There are 9 hidden switches. A switch that is on adds its own fixed numbers to the row, and there is some noise. The rows also spread widely along 13 directions, which tell nothing about the answers.
In the rows, zero is written as 128.
Known rows, each followed by its switches (1 for on, 0 for off):
[ 93 126 146 106 117 172 140 142 143 157 116 113 140 144 160 135 176 111
 140 177 138 102 120 165 124 136 143 159 125 132 169  54 109 174 165 114
 185 122 143] : 0 1 1 1 1 0 0 0 1
[ 98 118 112  94 123 182 107 162 134 118 112 129 114 107 126 121 148 103
 130 117 140 100  85 133 140 109 158 130 114 150 129 102 118  98 138 106
 137 113 131] : 0 0 1 0 1 1 0 1 1
[122 123 120 114 105 155 135 135 109 126 116 110 119 112 134 122 138 107
 120 119 109 103  94  89 150 111 149 155 151 114 120  85  55  98 148 124
 162 135 102] : 0 0 0 0 0 0 0 1 1
[ 96 137 111 101 131 132 149 144 116 126 106  92 153 114 145 114 146  98
 112 123 109 147  82 125 157 103 139 164 131 119 141 101  98 128 150 109
 126 123 118] : 1 1 1 0 1 1 1 0 1
[128 132 118  99 118 182 105 130 119 133 122 120 119 122 126  80 158 135
 108 154 157  40 108 164 137 151 120 125 169 166 151  92 118 117 128 147
 108 143 113] : 0 0 1 0 1 0 1 1 0
[104 116 126 121 135 133 145 134 125 116  71 115 133 134 166  99 113 114
 110 140 121 121  94 114 144 118 137 144 171 154 131  90 140 154 138 113
 118 106  97] : 0 1 1 1 1 1 0 0 0
[119 146 158 121 134 128 109 159 161 140  79 148 137 101 157 163 158  63
 129 139 127 159 126   4  91  84 142 134 128  81 136 130  62  89 169  90
 227  95  92] : 1 0 1 0 0 1 0 0 0
[135  99 113 117 137 163 112 161 133 120  83 126  87  96 141 137 127 137
 121 114 134  96 104 102 122 104 160 157 119 139 125 121 116 108 146 120
 141 130 130] : 0 1 0 0 0 1 1 1 0
[122 147 163 111 106 164 125 156 143 153 134 133 114 104 146 112 157 113
 114 115 147  91 113  96 128 107 137 120 118 100 138  99  78  84 144 110
 167 144  88] : 0 0 1 0 1 0 1 0 0
[118 143 142 107 105 139 147 148 140 149 119 101 150 114 149 123 169 104
 130 142 113 149 119 109 142 119 131 162 135  95 149 100  76 121 165 101
 171 129 114] : 1 0 1 0 0 1 0 1 1
[125 116 163 102 126 170 133 126 120 142 141 104 121 139 143 125 123  89
  74 109 117  94 102  68 134  88 147 159 154 128 115  49  68 113 170 119
 193 132  70] : 0 0 0 0 0 1 1 0 0
[ 89 134 136  74  73 151 174 129 122 153 127 110 141 127 162  79 131 122
 114 132 132 141  84 182 141 114 142 136 147 149  91  76 154 128 113  86
  95 139 107] : 0 0 1 0 1 1 0 1 0
[118 125  79 135 122 189 110 189 140 105  88 150 109 110 159 114 166 124
 163 150 135  99  92 148 174 107 150 144 129 136 150 110 105 111 142 116
 128 133 130] : 0 0 1 0 1 1 0 1 0
[111 123 131  75 123 146 135 163 133 142 100 132 109  71 151 130 126 123
 101  84 143 143  78  96 108  89 170 138  85 115  90 137 134  87 132  81
 132 142 117] : 1 0 1 0 1 0 1 1 0
[141 124 138 129 134 163 105 159 151 104 104 154 125 128 169  97 141 119
  98 127 167 114 123 108 123 107 122 111 154 152 132 122 156 125 127 108
 143 115  79] : 0 1 1 0 0 0 0 0 0
[160 133 103 143 116 156  70 154 146 102 154 127 123 106 128 126 172 122
 107 142 134 119 122 122 144  95 123 161 139 123 134 125 119  87 143 117
 123 142  94] : 0 0 1 0 1 0 0 0 0
[127 129 101 150  97 147  97 148 152 117 110 140 115 115 149 130 162 128
 154 172 117 124 126 123 139 103 146 159 141 121 137 111  96 110 150 111
 146 117 130] : 0 1 0 1 1 1 0 0 1
[150 101 150 118 135 140 104 146 148 123 124 113 105 107 159 146 120 137
  71 117 136 143 126  99 104  86 148 170 114 140 103 117 184 132 151  96
 137 138  96] : 0 0 1 1 1 1 0 0 0
[146 134 103 148 114 176 109 189 131 100 121 141  94 101 160 104 158 155
 141 113 142  85 104 133 179 115 140 141 106 104 157 124  97  93 133 126
 127 159 109] : 0 0 1 0 1 0 0 0 1
[114 130  84 100 129 161 117 149 121 115 105 123 135 113 152 109 154 101
 126 147 113 122  76 112 136 108 154 179 153 127 124 104 105 121 152 101
 148 112 114] : 0 1 1 0 1 1 0 1 0
[118 136 111  98 135 153 145 157 112 125 112  88 149  98 129 108 165  98
  90 111 128 132  82 143 143 113 124 152 137 119 149 119 114 126 133 119
 109 150 105] : 0 1 1 0 0 0 0 1 0
[147 144 105 117 137 173  98 164 133 111 108 143 119 106 158  50 154 135
 105 122 146  62  88 108 143 144 128 133 163 126 168 148 122 107 134 120
 120 124  90] : 0 1 1 1 1 1 0 1 0
[132 125  85 108 118 160 168 161  91 102  93 117 121 100 185 114 121 111
  80 103 107 159  58  96 157  72 165 180 153 105  76 109  95 123 142 116
 140 173  73] : 0 0 0 0 0 1 0 1 1
[110 126  93  81 147 223  82 174 134 110 159 124 130 101 105 117 198  78
 110 105 149  81  74 149 136 115 150 147  98 138 165 108  96  96 151 112
 164 118 134] : 0 1 1 0 0 0 0 1 1
[149 125 124  92 139 148 101 151 116 132 120 110 125 101 141 104 153 130
  97 126 148  90  95  91 101 136 136 174 122 131 150 145 129 121 144 120
 146 142 119] : 1 0 0 0 1 0 0 1 0
[162 119 109  98 114 148 115 129  97 125 161  74 115 100 128  96 152 158
 102 115 113  86  99 124 125 145 137 210 120 110 145 127 107 115 141 122
 132 151 131] : 0 1 0 0 0 0 0 1 1
[126 116 110 125 125 128 117 109 109 114 128  71 142 135 111 127 137  99
 106 150  75 115 103 100 174 112 132 191 195 133 127  52  62 126 176 135
 146 117  93] : 0 0 1 0 1 1 0 1 1
[125 128 108 120 116 124 114 139 116 110 121 106 143 124 148  90 141 113
 125 134 118 132  96 104 146 107 131 173 140 142 131 130 130 123 127  96
 103 107 113] : 0 0 0 0 1 1 1 0 0

New rows, each followed by its switches (1 for on, 0 for off):
[145 131 150  88 113 163 150 173 113 151 147  80 100  84 142 111 151 153
  90  84 141 102  93 135 127 125 148 173  79  98 145 132 127 114 142 118
 127 192 124] : 0 0 0 0 1 1 0 1 1
[120 129 113 144 145 124 115 160 134  98  69 142 147 118 151 106 134  74
 110 124 120 142  87  46 156  91 132 117 179 130 129 130  90 117 145 105
 135 100  73] : 0 0 0 1 1 0 0 1 0
[121 101 134 130 116  95 143 121 147 138  80  91 128 109 132 159 112 121
  96 147 105 176 124 118 132  83 143 155 163 141  93  98 139 143 156 106
 103 128 110] : 0 1 0 1 1 1 1 1 0
[136 138 133 122 139 154 111 159 147 138 110 133 136 113 157 124 165 110
  91 148 152 116 115 106 112 109 129 142 142 122 157 116 113 132 157 122
 161 146  97] : 1 1 0 1 1 0 0 0 0
[122 138 116 126 128 184 120 198 130 116 109 142 123 116 160  93 175 114
 151 117 151  84  90 110 163 126 144 131 106 116 181 126  80 118 145 113
 163 135 124] : 0 0 0 0 1 0 0 1 1
[136 128 103 117 133 156 116 152 122 110  80 136 114  94 154 128 145 123
 105 143 141 112  99  94 117 113 147 148 151 125 116 127 115 118 141 129
 152 143 102] : 0 0 1 0 1 0 0 1 1
[ 85 132  85 105 110 166 121 147 138 124 110 115 148 113 116 130 173  82
 134 161 125 141  93 181 158  90 135 140 150 157 124  87 116 110 139 112
  93 125 131] : 0 0 1 0 1 1 1 1 0
[127  95 127 103 143 107 131 124 123 135 106  68 128  86 113 170 127 111
  80 109 101 165 105  91 110  90 152 191 117 122 109 121 130 131 159 103
 121 132 126] : 0 1 0 1 0 0 1 1 0
[132 118 170 124 131 121 140 135 137 122 116  91 139 140 149  93 116 112
  86 102 121 131 121  91 150 115 114 133 163 136 142  97 130 135 143 106
 131 110  70] : 0 1 1 0 0 1 0 0 0
[ 84  90 132  93 136 146 164 160 127 128  65 114 128 122 171 147 120 106
 146 112 120 159  83 116 131 103 174 157 102 141 112  86 139 159 143  76
 156  97 142] : 0 1 1 0 0 0 0 1 0
[ 95 126 110  86 126 170 134 158 126 146  74 127 114 109 163 133 159 117
 167 160 125  99  84 109 104 130 172 178 114 117 142 100  96 134 153 100
 186 109 157] : 0 1 1 0 1 1 0 1 0
[120 127 123 138 126 137 120 163 144 118  74 131  91  80 127 166 123 109
 115 113 118 139 106  78 135  70 155 122 136 103 105 112  85  72 145 122
 136 141  90] : 0 1 1 0 1 1 0 0 0
[ 85 152  71 111  99 144 146 147 130 124  90 123 144  81 135 131 170  88
 145 154  93 169  74 136 151  91 156 159 147  91 114 111  71  95 145 102
 122 130 125] : 0 1 1 1 1 1 0 1 1
[113 140 129  97 129 139 154 168 143 144 104 108 148 100 156 126 157  98
 105 115 120 173  86 117 139  86 148 155 124 102 130 111 108 122 160  89
 146 142 102] : 1 1 1 0 1 1 0 1 0
[104 151 106  97 137 206 137 168 123 143  74 146 113 101 157  94 171 112
 124 146 147  47  74 129 137 136 152 127 153 113 171  97  65 119 155 144
 157 151 111] : 0 1 1 1 1 1 1 1 0
[125 147 116 106 136 183 110 172 140 118 113 157 130 107 161  68 161 104
  97 114 146  87  75  96 140 116 141 116 159 117 147 122  94 104 141 105
 154 125  72] : 0 1 1 1 1 0 0 1 0
[134 135 139 108 107 169 132 139 136 142 132 113 130 139 165  84 160 140
 110 161 136  86 117 150 138 139 129 160 169 134 148  75 113 150 157 122
 163 137 104] : 0 1 1 0 1 1 0 1 1
[105 114 132 121 128 150 111 151 136 119 104 127 115 122 128 133 132  98
 128 119 134 111  99 105 134 101 147 128 128 148 132  93 105 109 137 111
 140 107 119] : 0 1 0 0 1 0 0 0 0
[131 143 134  93 114 138 129 121 111 145 137  96 133 103 135  93 140 111
  68 128 129 104  96 103 113 117 128 160 154 119 126 122 119 109 136 123
 113 156  86] : 0 0 0 1 1 1 1 0 0
[109 129  83 103 111 160 127 141 106 103 126 118 127  97 138  95 140 103
 107 106 115 126  70 123 142 102 150 160 132 123 115 128 114  95 120 104
 109 127 114] : 0 1 0 1 0 1 0 0 1
[103 126 110 113  95 170 119 143 133 126 115 133 115 117 155 113 148 116
 155 140 113 105  96 120 146 114 155 160 121 119 130  92  98  99 138  97
 145 112 125] : 0 0 1 1 0 1 0 0 0
[139 109 204  94 121 147 132 143 146 149 143 100 118 119 133 107 122 126
  71  76 149 111 129 106 121 115 126 113 123 139 126  95 149 112 139  96
 145 133  81] : 0 0 1 0 0 0 0 1 0
[100 115 158  72 132 173 144 158 129 171 133  96 123 105 140 135 158 113
 116 106 126  98  82 115 116 117 175 177  75 108 153  80  90 137 171  91
 183 137 147] : 0 1 0 1 1 0 1 1 0
[104 137  92  83 131 169 124 138 124 145 120  98 151 103 128 147 191  86
 102 172 127 131  88 150 110 104 145 187 142 122 131  84  98 138 162 120
 153 147 130] : 0 1 1 0 1 0 1 1 0
[140 120 118 140 137 153 119 144 121 117 102 113 110 123 134 109 124 121
 105 115 114  73 105  91 172 110 126 143 171 131 156  83  53 101 161 152
 140 137  82] : 1 1 0 0 0 1 1 0 0
[130 148 136 121 125 142 131 159 137 136 133  86 166 120 130 117 188  85
  91 148 137 143 118 137 145 108 107 149 155 124 168 117 109 144 157 127
 134 153 100] : 0 0 0 0 1 1 0 1 1
[133 135 140 126 110 153 115 155 165 124 116 142 131 129 163  94 155 119
 118 142 138 127 124 111 140 108 131 125 166 130 131 106 116 122 151  96
 163 109  88] : 0 1 1 0 1 1 0 1 1
[122  99 147 115 100 149 155 144 139 138 141  90 124 122 136 123 133 138
 101  99 127 143 119 179 167  97 139 142 118 146 117  75 132 133 142 101
 110 151 120] : 0 1 0 0 0 0 1 1 1
[ 89 113 124 106 140 190 125 165 122 103 109 129 124 131 132 118 130  69
 114  93 142 102  78 115 159  91 149 110 124 166 134  86 104 109 133 120
 145 108 106] : 0 0 0 0 0 1 0 0 1
[129  92 158 127 140 153 119 136 150 144 127  91 137 152 137 156 150 111
  95 160 128 112 133 140 139 112 130 167 152 169 152  46 128 179 182 127
 163 133 116] : 0 0 0 1 1 0 0 1 0
[107 104 122 143 111 116 114 142 139 100  92 130 109 117 144 128 101 117
 153 110  95 143 107  68 173  80 159 140 132 131  98  99  94  87 140  85
 133  80 109] : 0 0 1 0 1 1 1 0 1
[126 120 145 134 111 127 140 146 130 125 134  99 138 131 154 121 134 113
 107 118 106 143 107  98 161  97 138 164 131 114 131  86 101 137 151 101
 145 131  96] : 0 0 0 1 1 0 0 0 1
[136 140  79 135 131 188 113 168 122 103  79 165  99 110 179  79 139 136
 137 132 126  53  79  90 163 131 148 144 165 105 160 111  56  92 148 139
 156 133  89] : 1 1 1 1 0 1 0 0 0
[137 141 123  80 140 165  92 113 129 143 117 124 130 100 135 108 160 104
  81 156 132  77 104  64  72 141 142 172 170 113 141 120  84 107 168 129
 200 118 101] : 1 1 1 1 0 1 0 1 1
[101 135  76 128 127 200 103 162 110  91  83 165 125 133 147  84 153  84
 151 146 155  57  77 121 158 127 133 105 167 163 159 107  81  99 112 143
 131 109 110] : 0 0 0 0 0 0 0 0 0
[140 144  81 112 130 166  85 166 148  99 138 147 170 114 157 113 204  73
  95 163 147 173  97 112 112  78 136 166 150 132 121 150 138 133 148  86
 163 118  99] : 0 1 0 0 1 0 0 1 1
[146 141 138 111 136 160 155 190 126 137 109 106 129  99 166  99 163 117
  96  96 140 124  95 101 138 113 133 154 117  90 168 140 104 129 148 111
 149 165  94] : 0 1 0 0 0 1 0 1 0
[159 103 132 152 140 130 122 162 136 113  91  92 100 114 142 134 127 148
 125 115  98 106 126  89 170 120 132 168 146 111 160 103  90 120 171 128
 144 128 106] : 0 1 1 0 0 1 0 1 0
[ 87 136 156 108 121 138 146 156 145 150 114  93 151 116 133 141 163  79
 122 133 123 148 109 128 138 103 132 139 113 116 157  92 117 133 155 100
 135 123 120] : 0 0 1 1 1 1 0 0 0
[ 69 137  81  85 107 150 160 134  99 146  85 107 149 100 142 132 158  73
 142 157  90 141  53 115 142  96 171 185 139 108 113  87  60 121 152 104
 137 129 135] : 0 0 0 1 1 1 1 1 0
[121 150 102 112 156 166  93 177 146 122 121 127 167 106 128 105 191  61
  98 130 136 126  86  94 150  93 125 140 139 125 172 138  89 109 168 111
 140 122  97] : 1 0 0 1 1 1 1 1 0
[131 131 106 134 109 136 124 148 135 117  91 138 110 109 165 128 135 143
 135 144 120 128 110 104 141 106 147 156 142 109 115 103  91 108 147 118
 154 137 107] : 1 1 1 0 1 0 0 0 1
[144 103 122 126 122 160 107 149 134 129 119 105  96 106 120 160 137 130
 102 129 120 104 115 120 135  91 151 164 137 140 113  84 104 105 163 135
 140 160 111] : 0 0 0 0 1 1 0 1 0
[132 141 130 125 134 142 110 142 137 121  90 127 138 112 136 100 157  94
 116 142 132 103 115  70 127 127 117 123 182 116 155 123  76 104 146 120
 162 105  86] : 0 1 1 0 0 0 0 1 0
[140 109 135 133 125 136 136 132 128 132  98 108 123 139 167 137 124 125
 107 154  87 119 114  73 160  94 151 187 186 120 107  50  67 142 188 119
 186 127  79] : 0 0 1 0 1 1 1 1 0
[124 129 108 137  89 108 128 128 135 121 120 109 139 110 163 142 153 129
 136 171  99 178 122 120 138  99 142 193 132 100 108 108 121 130 147  91
 132 129 121] : 0 0 1 1 1 0 0 0 1
[126 123 110 124 118 175 132 143 123 117 100 125 105 105 131 135 136 115
 105 128 115  95 100 117 154 102 148 132 174 116 117  66  50  94 156 146
 161 152  87] : 0 1 1 0 0 0 0 1 1
[145 138 177 120 116 161 156 159 135 150 119 105 101  95 148 144 140 118
  64 103 146 119 128 105 124  95 130 127 132  90 127  97  95 101 154 139
 166 190  65] : 0 0 1 0 0 1 0 0 1
[190 144 105 140 130 112  89 147 124 108 145  99 144  96 142  96 169 122
  78 134 112 130 114  57 143 105 114 194 164  93 142 163  93 108 159 115
 130 151  72] : 0 0 0 0 1 0 1 1 0
[122 131 115 108 124 167 138 163 128 131  98 124 118 107 162 110 154 129
 123 134 134 104  89 131 137 120 148 152 138 116 139 102 103 127 145 114
 145 145 113] : 0 1 1 0 1 0 0 1 0
[132 119 123 170 111 161 157 213 164 120  86 139  88  96 166 124 131 151
 141  86 109 129 104 142 224  77 153 112 125  90 142  86  75  93 162 111
 117 169  85] : 0 1 1 1 1 1 0 1 0
[122 119 145 105  88 115 116 118 150 132 145  96 142 119 118 111 135 116
 125 121 105 155 129 118 146 109 126 149 138 134 112 102 118  92 144  80
 124  95 117] : 1 0 1 0 0 1 0 1 1
[103 118 157 110 135 154 113 137 147 136 131 104 151 154 135 120 158  84
 118 147 137 112 121 115 133 113 132 150 142 159 160  75 114 156 165 107
 174  88 123] : 0 1 0 0 1 1 1 0 1
[ 99 115 135 119 101 160 120 136 147 121 116 142 118 127 146 124 130 112
 126 132 135 118 108 136 144 100 153 118 136 150 106  73 126 111 134 100
 136 113 108] : 0 0 1 1 1 0 0 0 1
[119 135 135 103 127 154 135 166 134 139 121 119 140 115 149 108 161 107
 124 114 128 117  93 104 142 116 145 148 120 111 157 104  76 123 158 104
 177 127 117] : 1 1 0 0 1 0 0 1 1
[108 148 163  79 123 148 145 145 127 138 145 106 163 127 149  67 157  88
  70 108 174 135  96 139 106 122 116 116 129 151 144 131 168 147 113  94
 121 129  95] : 0 1 0 0 1 0 0 0 1
[ 99 145 130 125 100 175 157 175 138 127 108 151 130 135 180  71 151 115
 148 119 138 102  88 144 179 115 139 108 141 120 149  76  88 118 128 100
 141 127  93] : 0 1 1 0 1 0 0 0 0
[105 132  71 116 101 157 111 139 132 106 107 147 138 109 159 121 163  99
 147 161 117 155  95 130 134  85 150 164 142 128  99 115 112 105 126  85
 129 106 121] : 0 1 1 0 0 0 1 0 0
[137 146 103 120 126 168 103 154 127 108 115 144 123 113 162  96 165 120
 117 148 144  92  98  99 124 123 139 153 148 114 143 121  99 114 139 119
 167 125  99] : 0 1 1 0 1 0 0 0 1
[136 115 153  95 117 167 134 146 137 152 109 110 106 116 160 118 145 151
 115 138 144  94 124 139 101 139 142 161 126 131 145 102 141 142 147 113
 161 140 126] : 0 1 1 0 0 1 0 1 0
[160 124 120 140 149 134  75 156 144 100 107 135 125 121 161 118 147 111
 109 144 134 117 119  38 108 103 135 173 151 128 143 147 121 125 157 105
 175  98  94] : 0 1 0 0 1 1 0 0 0
[131 137  98 100 125 163 135 142 100  99 130 119 166 140 179  69 150  79
  83 130 115 138  70  81 151  97 138 178 185 130 113 104  95 141 146  99
 166 118  66] : 0 0 0 0 0 1 0 1 1
[139 123  95 122 161 151  89 161 128  92 113 130 159 125 156  99 165  67
 109 122 111 131  81  31 145  91 143 178 155 122 148 132  72 127 169  89
 190  83  88] : 0 1 0 0 0 0 1 1 0
[136 128 113 114 146 199 112 192 131 119 132 144 119 110 161  89 159 117
 103  93 139  75  70 103 171 108 154 143 117 118 163 106  79 106 162 115
 160 154  88] : 1 0 0 1 1 0 0 1 0
[144 140 162 114 107  78 101  95 130 133 148  79 154 116 115 112 139 103
  96 140 103 144 132  50 107 120 109 171 165 110 123 122 112 102 139  96
 138  99  85] : 0 0 1 0 1 0 0 0 0
[103 144 163  84 128 155 148 148 132 135 120 122 167 145 160  50 143  97
  94 110 159 109  90 125 149 139 116 100 156 157 154 101 135 144 129  99
 140 108  85] : 1 0 1 0 1 0 0 1 1
[126 144 170 152 134 154 123 173 164 143  88 140 118 129 139 123 149 100
 125 130 144  86 129  84 155 108 117  91 161 118 181  85  49 100 169 141
 177 131  81] : 1 1 0 0 1 1 0 0 0
[142 127 117 126 141 110 108 143 114 100  76 125 143 122 170  83 134 118
 131 144 131 114 103  33 117 142 131 162 160 132 147 166 121 146 132 102
 157  84 111] : 0 0 0 0 1 0 0 1 1
[120 133 143  75 114 161 131 134 129 155 145  99 131 105 156 114 172 136
  95 146 156 113 110 161  79 138 143 178  97 121 143 117 166 152 137 103
 146 149 139] : 0 1 1 1 1 0 0 0 1
[112 154 129 117  84 152 132 151 151 156 151 113 128  95 121 149 187 120
 140 145 119 136 123 159 146 103 137 152 108  79 142  81  59  84 156 111
 156 160 128] : 1 1 1 0 1 0 0 0 1
[105 120 146 129 100 149 168 164 143 143 109 122 115 126 169 105 123 150
 141 106 118 118 104 165 191 115 146 129 113 116 145  61 102 125 143 101
 120 143 113] : 1 1 1 1 1 0 0 0 0
[105 112 138 115 109 141 124 149 148 119 110 114 127 119 117 108 129  99
 129 105 124 135 110 133 163 102 128 107 142 155 126 101 129  89 126  95
  98 103 108] : 0 0 1 0 0 1 0 1 0
[109 109 124 125 125 134 146 117 115 133  81  84 127 105 108 164 129  99
  92 141 109 122 112 121 150 104 136 139 171 139 121  73  72 124 158 156
 118 153 108] : 0 0 0 1 0 0 1 1 1
[124 147 126 101 129 150 120 153 125 137 127 106 139 109 135  98 160 109
 107 128 145 108  99 125 122 124 124 152 126 129 163 128 117 117 138 119
 127 140 118] : 1 1 0 0 1 1 0 0 0
[ 94 123 125  68 104 167 130 121 116 147 145 108 126 123 139 120 142 102
 104 137 132 116  81 141  98 105 160 173 126 150 100  74 133 124 134  97
 147 125 127] : 0 1 0 0 1 1 0 0 0
[129 115 134 112 137 141 119 151 137 111 108 126 155 148 182  81 141 125
 116 136 146 129 107 112 148 129 128 149 148 162 142 112 157 168 144  93
 151  96 105] : 1 0 1 0 1 0 0 1 1
[160 111 117 140 143 137 118 166 137 112  94 117 122 108 164 114 142 144
  97 131 135 125 112 112 139 111 133 164 143 131 146 136 146 153 150 120
 121 149 101] : 0 1 0 1 1 0 0 1 0
[168 124 103 148 121 143 129 191 147 104 107 146 101  80 175 110 130 156
  90  81 130 154  97 101 174  65 155 138 123  96  98 143 101  87 148 104
 121 176  75] : 1 1 0 0 1 0 1 1 1
[145 140 107 113  92 143 103 103 127 126 124 136 131 126 150  80 136 139
 106 171 125  94 111 116 132 129 123 152 208 143 101  87 103 101 137 125
 131 128  78] : 1 0 1 0 1 0 0 1 0
[129 110 125 117 122 163 135 172 140 132 119 102 119 121 143 118 148 135
 121 121 137 121 106 170 157 107 140 155 119 148 146  95 142 141 146 112
 112 148 131] : 0 1 0 0 1 1 0 1 0
[138 130 113 121  58 149 140 124 133 148 157 117 116 115 166 113 150 160
 127 161  90 127 111 156 163 105 154 193 153  92  93  54  82 110 156  96
 137 167  98] : 0 0 1 1 1 0 0 1 0
[136 135 127 137 119 137 141 157 139 126 113  99 122  99 128  98 134 126
  87 100 109 122 100 133 185 102 122 129 170 109 140  99  96  99 150 128
  89 161  70] : 0 1 1 1 1 1 0 1 0
[ 87 104 142 112 103 148 134 122 134 134 107 119 133 160 145 110 118 120
 165 144 104  96 106 120 177 131 152 140 154 161 132  27  72 132 159 103
 171  78 127] : 1 0 1 0 1 0 0 1 1
[106 121  94 129 102 158 133 168 138 109 100 138 148 125 174 109 167 104
 161 149 124 156  97 139 164 102 148 149 126 129 139 116 115 137 136  83
 137 110 133] : 0 0 0 1 0 0 0 1 1
[143 149 152 129 137  99 126 150 135 123  99  82 150 108 140  98 162 124
 100 140 146 135 140 112 118 142  93 143 143 118 183 167 156 147 130 124
 106 131 110] : 0 1 1 0 1 1 0 0 1
[ 99 124 156 111 123 129 153 146 140 148  90  92 123 105 105 132 132 124
 120 113 133 113 116 155 155 130 126 102 134 137 156  82  98 112 143 136
 112 139 124] : 1 1 1 0 1 0 0 1 1
[126 116 135 126  94 135 135 126 143 142 102 139 109 127 156 133 113 131
 120 144 107 124 111  91 140  90 158 145 180 126  80  53  66 105 162 111
 176 128  84] : 1 1 0 0 1 0 0 1 0
